The same things were measured in two ways. Each way mixes the same 12 hidden numbers, adds some noise and spreads widely along 7 directions of its own, which tell nothing about the thing.
In the rows, 128 means zero.
Some things both ways: the first way, then the second way.
[138 115 119 124 147 138 120 123 127  91 113 176 156 121  74 141 111 128
 149  99 103 136 157 149 152 134]
[137 152 120 119  94 144 123 160 124 127 119 126  91 150 125 177 158 104
 137 135 140 111  92 148 145 149]

[119 111 146 111 100 130 167 131  98 108 156 168 159 167 111 147 124 115
 146 131 119 138 131 154 149 145]
[149 128 117  79 154 110  90 141 141 130 110 119 124 106 139 133 148 127
 141 135 116 146 121 169 110 136]

[204 123  96 181  97 173 109 136 198  59 175 126  79 117 164  87  95 144
 184 204 128 109 135  94 108  84]
[145 115 123 166 152 129 128  67 103 120  99  95 101 169 162 111 121  88
 129 111 122 141 100 117 116 139]

[104  96 141 111 152 100 160 165 120 153  98  87 172 129  92 158 115 154
 104  99 128 122 159 197 127 163]
[137 134 105  99 135 144 118  69  95 179 103 109  74 137 161  86 117 106
 108 128 109 143  97 162  67 157]

[122 142 145 157  44 117 146 130 138 119 152 149 154 140 111 147 146 187
 138 113 154 187 135 106 107 135]
[ 95 189 121 140  99 153 142 137 102 192 145 152 129 129  85 128 108 162
  88 116  83 161 189 136 145 167]

[173  46 161 150 163 160 142 133 143  97 146 106  85 123 177 104 125 120
 160 150 115  60 132 143 140 109]
[164 125 156 155 138 129 116 109 115 104 109 126 129 134 113 126 105  94
 135 166 134 104  85 120 152 157]

[134  74 145 115 159 158 122 101 131 101 126 125 136 124 172 102 126 162
 109 136 128  81 114 109 130  82]
[126 109 140 165  73 163 113 184 100 168 139 184 136  94  90 135 102 123
 147 155 128 109 173 155 167 135]

[133 154 165 152  67 149 144 149 142 128 167 123 101 152 162 111 177 106
 139 164 154 113 115 137 153 131]
[152 121 114 126 123 145 138 126 137 158 125 106 109 139 140 124 120 125
 140 159 146  94 112 146 110 147]

[ 87 141 110  98 157 134 101 129  98 140 115 116 147 123 149 137 149  99
 127 109 109 100 149 145  93 149]
[141 122 132 105 135 109 110 155 131 128 127 111 172 111 119 124 150 131
 136 158 130 110 139 139 151 151]

[120 106 118 110 167 157 133 138 135  96 147 115 122 116 161 124 139 129
 139 140 112  75 138 148  98 124]
[ 97 219 101  69  80 145 160 128  94 156 122  80 101 184 146 186 168 127
 113 108 145  98  99 126 142 173]

[104 102 102 109 194 146 107 150 136  80 100 124 105 106 127 112  97 161
 122 119  59 146  95 115 127 144]
[144 140 150 143  96 115 126  94 101 153 128 122 123 106 102 141 146 117
 121 114 109 122 165 102 151 164]

[120  89 184 114 169 154 140 137  99 121 100 125 128 132 159 119 145  96
 125 116 124  75 110 160 177 120]
[174 130 158 131 154 118 120 119 148  95 120 113 167  99 120 126  97 122
 156 150 153  89 115 129 152 160]

[153 116 110 131 131 155  82 139 172 110 131  72 140  98 142 119  91 148
 173 149 147 105 142 133  49  90]
[125 154 112 146 106 154 139 129 118 176 132 126 134 125 114 123 124 132
 114 109 130 136 175 142 157 163]

[111 162  98 147 156 160  87 141 158 174 132  59  62 106 222  71 171 123
  98 149 124  68 146  96 106 114]
[135 139 176 172  76 123 127 184 140 128 163 157 153 104  68 120 101 136
 153 161 129  77 150 114 161 151]

[144 111 145 133 135 139 152 116 136 114 142 131 118 139 153 123 148 116
 136 138 139  90 159 136 149 123]
[143 147 137 102 141 127 112 137 121 110 130 104 122 119 134 106 139 122
 109 136 114 135 124 172 113 164]

[119 109 131  91 171 168 111  95 120 111 128 160 152 121 154 104 129 147
 122 109 129 109 133  97 155  76]
[117 138 137 118 136 146 114  92 122 125 130 104 135 103 138 107 100 140
 113 112 138 108 152 127 126 116]

[138  92 114 128 116 143 120 164 131  92 142 138 169  93 115 140 100 208
 133  95 152 157 121 122 137 108]
[111 179 122 125 101 126 146 128 136 179 115 125 146 151 127 137 111 159
 132 108 118 132 131 122 115 171]

[102 151 120 135 137 124 124 106 123 117  97 152 123 117 116 147 138 145
 126  84 102 137 169 122 122 128]
[104 173 140 113 112 156 150 170 110 135 151 150 175 107  61 160 128 157
 131 128 102 126 170 146 171 164]

[145  88 139 131 139 144 120 102 137  63 118 161 140 132 118 123 116 153
 132 139 108 125 119 120 144 115]
[135 144 131 125 101 155 147 170 129  97 149 114 100 132 130 200 134 127
 171 133 158  66 126 143 149 126]

[128 133 134 145 106 141 125 126 146 142 127 117 140 123 154 109 139 174
 111 117 158 129 133  90 118 105]
[103 183 122 138 107 142 138 116 119 133 128 111  90 175 138 144 119 130
 109 119 110 119 109 125 121 162]

[160 150 135 129  56 143 144 155 157  90 183 147 129 128 131 129 122 151
 180 144 169 164 116 106 124 107]
[130 140 135 145  92 135 146 134 132 164 127 143 130 104 107 142 111 148
 129 131 129 109 159 136 134 165]

[151 173  97 153 101 153 120 122 174 115 152 131 101 118 161  96 139 131
 143 146 159 118 152  77 109 101]
[104 136 120 134 126 134 158 135 143  86 143  91 103 156 150 141 140 138
 138 123 135  80 106 137 104 141]

[ 97 220 144 143  87 124 150 118 116 146  98 201 135 144 117 128 185 111
 104 113 111 155 162 112 166 140]
[130 167 130 105 141 141 117 127 119  96 135 112 104 119 125 131 128 120
 113 114 130 119 107 150 136 135]

[170  85 110 129 138 151  93 130 146  70 152 119 111 118 151 114  96 126
 180 153 118 115 121 114 115 116]
[114 173 126 130  92 130 137 136 107 136 124  95 123 173 138 164 163 118
 117 121 120 122 145 127 161 179]

[130 139 138 134  81 141 147 152 135 121 161 105 107 141 187 109 128 120
 152 171 146 127 104 108  95 111]
[130 149 134 111 133 100 127 145 151 110 139  97 149 114 125 134 159 143
 134 113 122 123 160 140 141 159]

[148 166  88 125 112 113  71 153 126  89 124 166 108 114  84 150 107 123
 172 112  64 180 151 131 163 167]
[132 163 120  85 139 146 147  61 103 127  85  66  98 193 171 195 127 103
 158 147 145  91  64 114 123 154]

[108 118 121 130 148 161 120 119 136  85 126 148 102 113 144 108 122 145
 136 125 107 139 115 106 130  95]
[141 133 143 150  85 168 106 148 126 150  86 184 135 117 100 204 115 133
 132 115 120 140 102 129 139 135]

[154  79 140 147 118 140 126 128 124  87 147 151 121 139 103 130 115 111
 160 127 119 125 133 157 170 133]
[150  71 110 149 142 146 121 107 121 147  90 113 107 168 153 127 136  93
 145 170 129 124  80 142 106 131]

[137 104 112 177 120 113  81 152 159 152 118  60  92  90 180 101 150 195
 104 156 105 134 152 110  83 132]
[145 157 143 129 144 143 120  88 119 102 132  75  80 166 149 115 108 109
 108 138 138 105  85 114 110 117]

[163  99 149 163 123 165 126 134 152  54 139 179  85 112 164  91 153 180
 113 156  97 113  91  90 194 105]
[138 144 145 168 101 143 152 107  82 163 137 125 126 129 107 112  94 109
 132 139 136 106 158 115 160 157]

[147 162 172 161  34 128 171 157 125 105 151 171  93 153 152 116 144  99
 165 174 131 166  98 116 154 123]
[139 123 114 119 158 130 117 130 138 120 124 116 141  98 128 116 142 128
 123 108 122 151 158 172 138 150]

Other things, the second way, with their names:
<547>: [139 108 120 138 144 135 134 101 119 117 134 104  78 144 140 126 121 101
 156 159 128  89 103 136 114 135]
<532>: [129 164 126 108 137 131 148 121 123 131 133  94 162 128 140 138 120 140
 157 118 130 108 161 147 144 182]
<174>: [164 132 151  93 146 130 117 167 156 122 177 139 153  28  97 114  85 163
 178 147 135  85 194 181 130 142]
<187>: [112 146 150 151 109 129 149 109 108 143 151 122 136 130  93 139 101 133
 160 135 122  89 155  86 153 129]
<202>: [117 170 128 128 107 147 162 161 129 150 143 129 156 117  98 129 119 145
 142 112 137 123 172 161 161 171]
<693>: [121  92 147 162 102 124 123 156 120 148 151 153 125 103  88  91 114 126
 132 194 111  93 152 137 135 139]
<107>: [108 111 117 133  95 143 136 131  83 184 118 134 126 142 114 124 151 119
 121 148  95 146 157 147 126 157]
<279>: [101 147  86  93 185 168 151 118 157  60 173  78  98 129 159 166 122 146
 170 111 142  60 131 165 130 121]
<457>: [111 168 105 120 131 145 144 152 135 126 169 117 115 139 130 166 116 149
 180 109 119  91 153 139 137 141]
<417>: [146 146 139 121 109 130 113 133 127 147 135 117 124 118 102 132 142 125
 110 149 122 114 140 127 147 154]
<336>: [170 119 131 102 152 129 102 134 145 141 115 124 140  99 106 116 132 118
 143 144 135 137 115 153 128 129]
<502>: [ 64 183  88  94 129 161 152 123 115 167 140 137 111 114 151 124  74 180
 133  85 118 125 168 176  97 135]
<545>: [ 89 160 107  68 161 175 163  74 126 118 154  70 111 107 145 123 105 161
 121 109 142  86 163 160 111 122]
<759>: [123 125 122 115 129 134 134 120 108 145 115 139  95 114 141 123 104 138
 133 138 106 126 109 165  73 141]
<302>: [143 149 156 120 147 110  96 118 120 110 127 104 141 135 126 128 130 121
 136 125  97 152 151 128 138 142]
<784>: [133 154 138 123 120 160  99 106  83 158 102 143 139 114 104 127 122 105
  99 108 114 173 146 142 166 141]
<618>: [153 113 146 126 153 136 121  96 114 127 126 122 146  65 118  89 115 136
  94 118 109 148 176 165 115 156]
<172>: [110 118 132 146  87 156 140 117  98 182 148 149 121 100  77 128 121 131
 123 141 115 104 171 115 148 130]
<203>: [ 93 201 132 126 101 151 137 107  86 160 122 113 151 167 117 145 125 135
 101  96 103 150 157 112 160 169]
<489>: [109 156 148 134 138 134 127 124 129 119 137 144 128 122 113 128  76 157
 135 145  92 115 129 136 108 153]
<666>: [140 139 163 138 139 102 139  97 119 131 123 118 147 100 115  92  94 135
 134 125 112 136 157 132 116 160]
<717>: [151 165 139 122 133 145 116 109 129 130 110 125 134 130 114 157 110 122
 135 112 133 130 104 121 146 143]
<711>: [146 158 150 119 121 146 129 149 141 107 125 125 106 146 126 181 104 125
 177 147 130 105 102 152 125 147]
<586>: [130 150 132 118 126 145 131 116 101 139 116  95 148 159 134 123 124 120
 118 136 138 118 111 120 136 139]
<499>: [110 145 137 115 129 131 132 154 139 106 164 114 137 102 104 128 131 148
 136 134 121 100 170 147 147 137]
<160>: [132 162 119  99 169  98 142  52 108 164 117  56 130 135 147  55 149 130
  72  94  97 189 171 140  97 175]
<184>: [ 91 149 124 137 117 131 160 109 119 157 161 101 146 125 103 101 129 143
 130 116 117 109 199 120 154 155]
<404>: [144 164 164 121 145 105 143 143 161  76 140 118 150 106  96 156 114 142
 175 121 130 104 127 131 145 156]
<207>: [175 127 131  97 162 138 139 104 153 127  99 106 111  90 145 120 110 136
 123 134 142 139 119 194  86 165]
<345>: [153 173 148 113 110 122 116 172 156  89 122 141 101 138 106 218 148 122
 174 131 111 114  85 142 138 164]
<100>: [ 91 134 125 159 148 155 166  71  81 158 142 119 159 116 131  54  47 143
 129 117 127 105 173 128 127 145]
<303>: [153 123 113  83 158 129 126 172 181 131 124 110 157  98 145 148 133 162
 173 125 142 130 153 191 104 139]
<230>: [178 162 124 101 139 129  89 145 152 128 121 147  90 100 107 167 139 115
 140 128 110 143 101 166 133 165]
<485>: [131 132 153 134 162 123 151  96 136  76 139 119 122  95 135 138  64 148
 173 140 126  66 120 132 105 147]
<17>: [160  90 137 196 100 114  95  82  58 165  90 109 103 186 138  71 163  48
  70 171  98 151  94  97 140 174]
<385>: [151 130 138 107 130 138 107 124 135 134  85 113 134 140 143 147 134 126
 116 135 131 147  96 148 106 138]
<508>: [127 158 167 131 119 126 127  88  90 118 127 107 131 117 121 118 108 120
 114 122 115 123 156 119 141 155]
<225>: [161 105 166 167 117 122 109 148 149  84 149 136 114  91 106 140 116 123
 147 134 142  84 127 113 136 105]
<396>: [126 148 129 124 125  98 106 119 118 124  94 131  98 137 154 125 133 113
 120 123  98 154 110 159 112 180]
<706>: [ 95 156 122  67 139 155 147 126 108 105 159  80 120 127 153 154 119 164
 139 136 132  69 140 148 102 118]
<625>: [152  97 118 137 135 141 134 118 157 145 124 110 113 129 132 145 128 135
 151 136 140 105 118 125 100 111]
<392>: [168  98 142 127 166 135  98  88 117 115  73 146 102  99 156 137  85 113
 139 133 116 156  89 167  82 132]
<582>: [107 165 114 124 134 137 153 108 117 158 131 107 136 128 131 122 106 145
 133 102 135 131 174 136 143 142]
<329>: [149 109 154 132 121 130 114 144 137 124 131 141 151  94 109 155 120 143
 161 141 110 110 150 135 122 142]
<133>: [152  68 131 158 127 139 109 133 122 127 105 136 137 118 136 108 126 103
 136 163 128 115 118 156 123 145]
<349>: [148 133 148 109 142 156 132 109 136 133 122  99 132 136  91 141 134 124
 122 154 131 131 120 124 132 119]
<273>: [109 121 111 106 136 140 134  80 112 150 119  80 125 153 162 110 136 136
 119 121 110 116 126 128  83 139]
<282>: [142 129 161 169  91 162 138 105 117  87 138 110  57 160 115 203 119  88
 161 158 149  53  95  87 156 112]
<412>: [131 123 140 130 127 120 131 129 144 102 149  82 123 137 116 116 163 120
 122 134 138 100 131 119 135 121]
<437>: [134 134 139  96 128 160 154 130 140  86 121 105 120 133 140 210 115 134
 202 122 163  67  87 135 114 109]
<448>: [150 105 144 157 122 129  99 165 119 106 121 159 142 106  98 141 136 102
 147 151 117 126 133 151 171 152]
<186>: [149  98 129  98 155 138 134 120 158 110 119  78 153 132 143 142 141 132
 166 142 158  91 106 134 108 108]
<770>: [106 174  95 118  95 166 172 140 131 134 157  84  99 159 146 175 154 153
 116 107 148  71 135 132 127 153]
<372>: [117 132 120  90  77 146 139 223 137 155 186 143 151  66  88 152 146 168
 160 154 147  55 185 167 148 137]
<60>: [116 176 121 120  89 150 127 176 133 163 115 148 113 161 124 190 122 138
 155 138 109 138 131 160 137 169]
<425>: [119 135 123 131  85 153 120 158 127 181 128 155 119 117 113 145 118 143
 141 126 122 122 146 145 121 132]
<32>: [162 154 173 161  72 121 125 167 128 125 111 150 106 151 101 198 121 104
 175 155 135 108  98 114 157 153]
<595>: [131 114 125 151 131 111 121 115 116 176 118 152 153 102 114  89 103 130
 138 148  98 134 163 142 131 178]
<101>: [118 169 144  85 166 125 119  79 108 111 106  95 148 113 146 115 100 141
 110 102 124 148 136 141 118 134]
<580>: [157  62 164 214 128 116 118 136 118 131 119 167 138 111 107 108  78 107
 186 158 108 132 157 128 133 127]
<328>: [135 150  92  63 149 117 120 129 139 140 120  86 159  99 153 130 180 147
 107 104 125 133 157 177 131 188]
<33>: [151 135 191 129 147 111 134  75  93 113 114  94 174 116 124 134  87 123
 172 121 118 135 177 102 141 133]
<169>: [138 141 155 175  92 120 134 112  86 140 125 132  98 146 125 120  95 101
 137 156 117  99 119 110 134 168]
<281>: [145 116 140 108 113 127 115 133 121 168 131 124 129  93 109 107 146 136
 113 139 103 146 169 156 104 150]
<367>: [119 125  92  97 127 163 148 139 133 135 125 114 109 123 147 148 139 141
 125 140 138  94 109 179 104 154]
<642>: [118 132 133 146 143 129 138  81 127 101 143  91 120 115 143  86 110 123
 123  95 145  97 146 122 130 126]
<422>: [112  77 116 113 166 137 139 103 125 147 123 114 154  98 131 103 124 150
 143 128 103 148 187 164  99 121]
<3>: [153 135 167 125 136 105 117 121 137 117 131 123 144  86 106 115 104 134
 145 143 123 116 150 131 134 148]
<231>: [131 129 120  79 147 162 127 132 147 125 138 118 124 106 137 139  94 151
 164 136 153  80  90 151  86  93]

Some of these things the first way, each followed by its name:
[123  39 145 152 187 158 120 117 130  99  94  98 130 142 146 103 101 158
  99 137  88  85  96 133 131 132]
<457>
[136 127  90 133 161 169  90 106 148  94 137 168 109 102 131  98 126 149
 136 112 102 125 153  91 148  94]
<412>
[159  96 175 168 119 156 142 116 155 117 112 108  79 140 203  78 114 147
 136 167 115 106  90  71 114  83]
<279>
[139 134 151 139  75 100 158 171 128 109 123 151 129 104 116 148 136 157
 149 109 140 182 124 127 129 140]
<367>
[101 188  98 154  81 117 122 152 140 129 146 122  52 129 170 107 164 129
 109 157  89 153 119  97 120 153]
<107>
[ 99 145 156 104 115 144 160 141 108 147 128 125 165 160 136 133 138 106
 121 111 156 102 114 143 132 138]
<595>
[131 151 141 153 125 140 121 157 136 119 135 136  38 137 187  82 176 118
 107 167  66 124  97  99 197 157]
<174>
[ 74 137 153 128 145 150 126 109 109 125  83 159 133 143 137 103 163 158
  42 106 101 114  88 110 195 120]
<32>
[139 114 113 108  98 111 142 142 138 106 177 104 147 151  94 166 100 114
 191 140 147 151 174 178 104 151]
<281>
[165 115 146 162  84 139 135 130 161 131 174  71  69 166 183 102 126 104
 159 193 140  87 139 136 128 113]
<711>
[ 90  85 137  94 167 139 140 114 130 132 117  93 158 127 128 133 104 173
 117  99 124 113 133 141  80 105]
<172>
[144  78 122 160 117  90 124 183 114  71 101 146  77  95 116 134  93 182
 123 139  51 198 105 140 179 148]
<437>
[140 121 133 116 148 155 128 127 133 112 109 156 154 114 132 108 109 143
 129 121 135 119 133 113 148  86]
<642>
[158  29 135 134 174 162 119 113 125  64 156 133 123 112 156 126 127 142
 152 140 115  69 153 156 146 105]
<586>
[163 148 113  95 111 135 125 100 142  89 159 162 159 146 109 148 104 120
 183 128 151 133 180 121 143 106]
<508>
[153 160 139 129  95 136 138 145 163 101 148 153 104 123  97 125 139 113
 163 127 142 138 141 143 161 123]
<207>
[105 144 126 108 134 150 120 123 135 164 135  73 129 153 149 116 117  82
 145 133 145  83 143 151  85 114]
<184>
[154 121 149 127  99 161 144 119 141  95 193 149 111 157 152 121 143 106
 187 150 141 117 139 122 143 118]
<417>
[134 202  94 146  85 102  85 170 139 137 105 121  93  92 147 121 141 122
 139 135 115 174 144 102 118 144]
<133>
[142 174 101 136 105 138 114 137 170 141 152  79 120 139 167 112 145 120
 135 164 153  88 158 118  83 137]
<169>
[140 111 128 116 152 173 149  92 165  91 155 134 117 147 151  96 119 129
 133 153 135  73 132 112 124  85]
<392>
[111 112  69  86 201 149  82 105 141 118 125  85 164 118 111 140  93 119
 150  98 136  92 189 153  89 123]
<273>
[117 115 141 154  76 104 130 138 117 127  97 119 158 149 116 131 111 170
  83 137 131 157 101 129 142 135]
<580>
[163  79 135 143  95 136 155 172 145  63 188 132  80 102 208 110 139 199
 149 177 114 143  92  86 115 116]
<372>
[115 138 108 128 104  97  94 126 103 132 108 121 159 151 103 157 107 126
 138 124 104 172 162 143 128 163]
<302>
[140 130 108 125  68  90 135 163 115 125 135 161 192 124  60 164 100 167
 143  99 133 201 152 142 121 161]
<502>
[108 168 110 136 124 159  98 125 135 116 139 130  78 120 174  99 152 111
 126 150 110 112 134 114 144  99]
<186>
[ 85 140 136  89 147 144 144  98 113 156 133 106 145 152 172 120 149  98
 112 136 139  70 155 143  96 102]
<101>
[148 118 116 104 142 115 123 125 148  90 122 129 150 116  83 158  95 123
 184 109 136 150 176 154 108 131]
<618>
[140 111 174 126  98 134 165 115 101  93 147 184 131 167 113 146 127  81
 176 149 111 131 149 171 178 119]
<784>
[126 162  80 139 131 147  59 140 138  88 116 169 105  95 111 109 128 144
 124 116  84 159 121 100 165 129]
<303>
[112 171 155 122 105 160 141 108 130 122 120 152 166 146 131 135 134 131
 140 123 154 117 152 130 132  84]
<717>
[ 79 130 167 133 103 127 134 103 123 160 117  97 123 138 154 131 153 164
 102 113 134 128 146 137 109  90]
<349>
[127 136 151 102 118 152 153 106 110  99 150 199 154 164 107 133 139 116
 137 105 132 130 135 126 206 122]
<3>
